There are 4 ways to turn a row about zero (a turn may also mirror it). The second row of each pair is the first, turned, with some noise. The first 36 pairs use one turn. New pairs use 3 turns, one after the other, and a turn may come again.
(in the rows, 128 means zero)
Known pairs, each followed by its turns in order:
[ 93 130 103 170 140 150  93 179]
[105 105 136 182 106 106 139 184]
q_253

[ 95 179 163 157 122 150 165 101]
[190 129 102  83 143 141  87 110]
q_708

[139 144 165  89 179 159 130  88]
[156 146 155 163 130 149  60 117]
q_638

[174 140 168 128 111 175  80 155]
[ 77 134 116 124  68 132  75 134]
q_638

[ 97 175  85  87  79 159 125 139]
[116 129  75  86  98 187 150 155]
q_708

[152 146 107 122 157  96  84 166]
[ 72 109 150 175 124 131 145 135]
q_638

[ 91 138  79  92 127  86  90  96]
[147 152 130 194 129 136 169  85]
q_286

[131  85 122 121 107 112 174  89]
[102 140 121 111 123 101 137  62]
q_708

[154 133  96 166 167  99  87 118]
[103  85 128 178 117 130 152  87]
q_638

[135  97  96 110 141 132  76 143]
[ 97 126 131 152 168 102 170 124]
q_286

[124 103 175 118 131 150  93 158]
[117 106  79 135 115  81 130 123]
q_253

[163 125 135 177 108 147  91 116]
[139 100 142 121 193 128  99 137]
q_286

[150  97 119 175 128 146 112  79]
[135 173 105 160 120  79 108 117]
q_708

[123  79 165 160 106 173 138 128]
[145 106 170  80 135 106 125 174]
q_286

[138  84 103 108  97 148 142  98]
[148 112 149  82 134  84 117 110]
q_638

[126  80  79  84 139 110 129 144]
[129 109 188 128 142  81 156 148]
q_638

[162 169 120 112 133 178  91 102]
[123 137  88 128  73 178 123 134]
q_253

[168  92  96 160 117 176 115 114]
[100 171  84 180 138 108 119 129]
q_708

[146  92 109  95 170  81 159 152]
[ 87 168  85 136 112 142 170 166]
q_286

[ 85 161  89  87 141 117 103  77]
[ 92 100 170 129  85 181 124  88]
q_253

[120 133 150  81 100 110  84 154]
[ 99  76 141 115  88 140 126 163]
q_708

[ 82 168 172 141  84 109 159 133]
[135 181  65 109 158 155 139 151]
q_638

[118 176 118  77 130 164 138  80]
[154 103  64  83 129 118 160 140]
q_708

[ 84 170 114 123  92 113  98 148]
[134 157 157 161 120 103 104  77]
q_286

[128 158 115 167 160 128 145  99]
[152 108 117 144 137 175 134  95]
q_638

[166 180 174 119 148 136 158 128]
[183 135 113  80 100 133  97 146]
q_253

[121 159 160  94 176 170 155 119]
[114  90 105  83  79 138 137  97]
q_286

[175 175  78 162 113 111 133 157]
[101 190 138 103 165 147 127 177]
q_708

[150  97  91 147 126 110 114 174]
[ 87 148 131 159 159 109 127 165]
q_286

[115 158 113  79 106 152 160 111]
[159  90 132 116 124 181 143 102]
q_253

[133 130 175 116 179  92 163 135]
[103 160 105  82  98 175 139 130]
q_286

[131 125 148  83 138 169 154 163]
[158  71  86 115 140 134 115 134]
q_253

[163 172 106  90 137 122 115  93]
[115 139 128  84  96 185 117 119]
q_253

[122  92 120 173 133 137  95 131]
[137 110 115 139  79 108 154 111]
q_638

[101  79 124 148 160 155 167 107]
[144 126 132 182 166 122  84 103]
q_253

[119 148 125 123 169 104 122 147]
[154 122 165 126 138 136 151 149]
q_708

New pairs. What belongs after each?
[160 170  82  80 135 158 161  86]
[163 106  82 108  79 127 189 153]
q_638 q_286 q_286

[179 124 103 116 132 153 109  90]
[144  90  76 103 129 115 111 122]
q_253 q_638 q_708

[ 83  78 170 135 124 116 165 174]
[151 157 122 188 193 152 124 136]
q_708 q_708 q_286

[ 94 103 158  86 123 132 148 106]
[137 160 132 141 129 152 125  67]
q_253 q_253 q_638

[103 160 147 122  80  89  87 125]
[ 67 124  81 145 127 139 148 102]
q_253 q_638 q_286

[120 148 170  84 168 110 146  90]
[123 134 183 147 165 143 105 173]
q_638 q_708 q_708

[ 90  80 153 115 156 150 171 151]
[190 130 154 106  84 148 135 160]
q_253 q_253 q_708

[ 95 128 129  99 161  99 175  90]
[118 152 113 197  96 123  97 121]
q_638 q_638 q_708

[112 154 159 114 171 113  84 115]
[101 155 144 107 166 178 124 121]
q_286 q_708 q_253

[114 177 139 171 115 136  85 106]
[120 177 125 157 176 154 116 154]
q_286 q_708 q_286

[136 131 129 136 148 101 174 118]
[140 125 161  87 134 128 114 112]
q_708 q_286 q_638

[119 124 175 122  93 147  87 168]
[121 108 139 107 181 121  70 125]
q_253 q_638 q_253

[158 111 159  87 113 130 104 110]
[183 129 149 101 118 130 108 123]
q_708 q_708 q_286

[ 82 138 133 147 114 135 127 151]
[ 90 130 105 120 125 107 155 114]
q_286 q_708 q_253

[138  77 171 125  82  86 162 160]
[160 161 159 169 111 121 148 200]
q_638 q_253 q_638

[104 171 147  94 118 130  94  93]
[ 97 147 105 163 175 116 152 129]
q_286 q_286 q_708

[123  99 116 110 149 161 148 105]
[162  92 145 136 129 106 101 122]
q_708 q_638 q_638

[ 93  97 176 173 100 144 102 159]
[135 167 173 113 186 136  91  96]
q_286 q_286 q_638

[137 167 130 167 136 111 102 103]
[167 133 139 150  98 172 124 121]
q_708 q_638 q_708

[ 93  94 164 152 118  93 174  85]
[121  42  95 133 121 113 151 124]
q_253 q_286 q_286

[118 111 165 132 126 142 109 116]
[166 101 134 120 126 135 136 130]
q_638 q_253 q_253

[139  81 105  83 139 113 126  99]
[101 134 157 170 159 159 118 157]
q_638 q_638 q_286

[120 120 117 139 159 163 170 116]
[156 103 182 140 126 125 137 126]
q_286 q_708 q_286

[115 166  79 107  98 173 164 139]
[188 152  90 158 111 111 160 148]
q_638 q_286 q_286

[168 158 102  79 140  90 114 164]
[ 90 127 131  91 167 178  90 132]
q_286 q_708 q_638

[ 78 158 149  79 156  79 107 167]
[114 181 143 132 151  93 207 132]
q_708 q_253 q_708

[ 86 154 131 111 154 124 168 169]
[ 93 166 154  86 120  99 128 107]
q_286 q_708 q_638

[122 165 107 164 155  89 150 154]
[118 168 162 108 125  74 136 155]
q_638 q_286 q_286

[138 131 103  83 153 135 141 108]
[102 150  87 122 142 112 101 114]
q_253 q_638 q_638

[ 87  83 122 143 151  90  88  85]
[128 137  92 180 155 153 122 188]
q_638 q_286 q_708

[ 77 164  85  82 144 111 178  78]
[ 38 136 109 128 129  82 125  75]
q_253 q_638 q_638

[ 79  95  89 106 167 134 162 118]
[ 50 141 108 140 120 108 122 160]
q_286 q_286 q_638

[115  93 160 133 165 151  87  81]
[173  96 154 132 149  88 178 125]
q_708 q_638 q_638

[146  86 157  99 168 110 131 171]
[103 161 111  82  93 133  84 120]
q_286 q_286 q_708

[143 134  94 147 133 152 142 156]
[159 123 136 114  99  93 114 126]
q_286 q_286 q_253

[116  82 150 142 154 136 106  91]
[128 172 137 136 115 113 175  98]
q_708 q_638 q_708

[ 82 176 117  97  81  99 100 157]
[ 94 175 117 152 157 122 171  73]
q_708 q_253 q_708

[ 89 121 100 141 150 160  86  78]
[ 73 151 125 147 103 121 131 190]
q_708 q_286 q_253

[100 104 127 166 152 127  88 146]
[115 160  99 145 104 165  98 123]
q_253 q_286 q_638

[159 149 147 102 154 123 153  95]
[163 107 134 109  87 108 106 141]
q_253 q_638 q_708

[174  88 144  96 126  89 158  86]
[111 115  87 172  95 141 169  79]
q_253 q_253 q_253

[139 141 139 138 177 133  79  88]
[165 129  87  72 156 135 130 142]
q_253 q_253 q_638

[156 117  91 175 124 130 173 122]
[177 141  78 149 145 113 109 137]
q_708 q_638 q_708

[114 164 179 133 137 129 163 101]
[119 155 135 156 147 102 179 155]
q_253 q_708 q_638

[ 85 163 170 155 173  87 153  96]
[118  90  54 134 126 164 151  82]
q_253 q_286 q_286

[139 151 138 144  88 162  84 138]
[120  90 114 133 146 139 183 102]
q_253 q_638 q_708

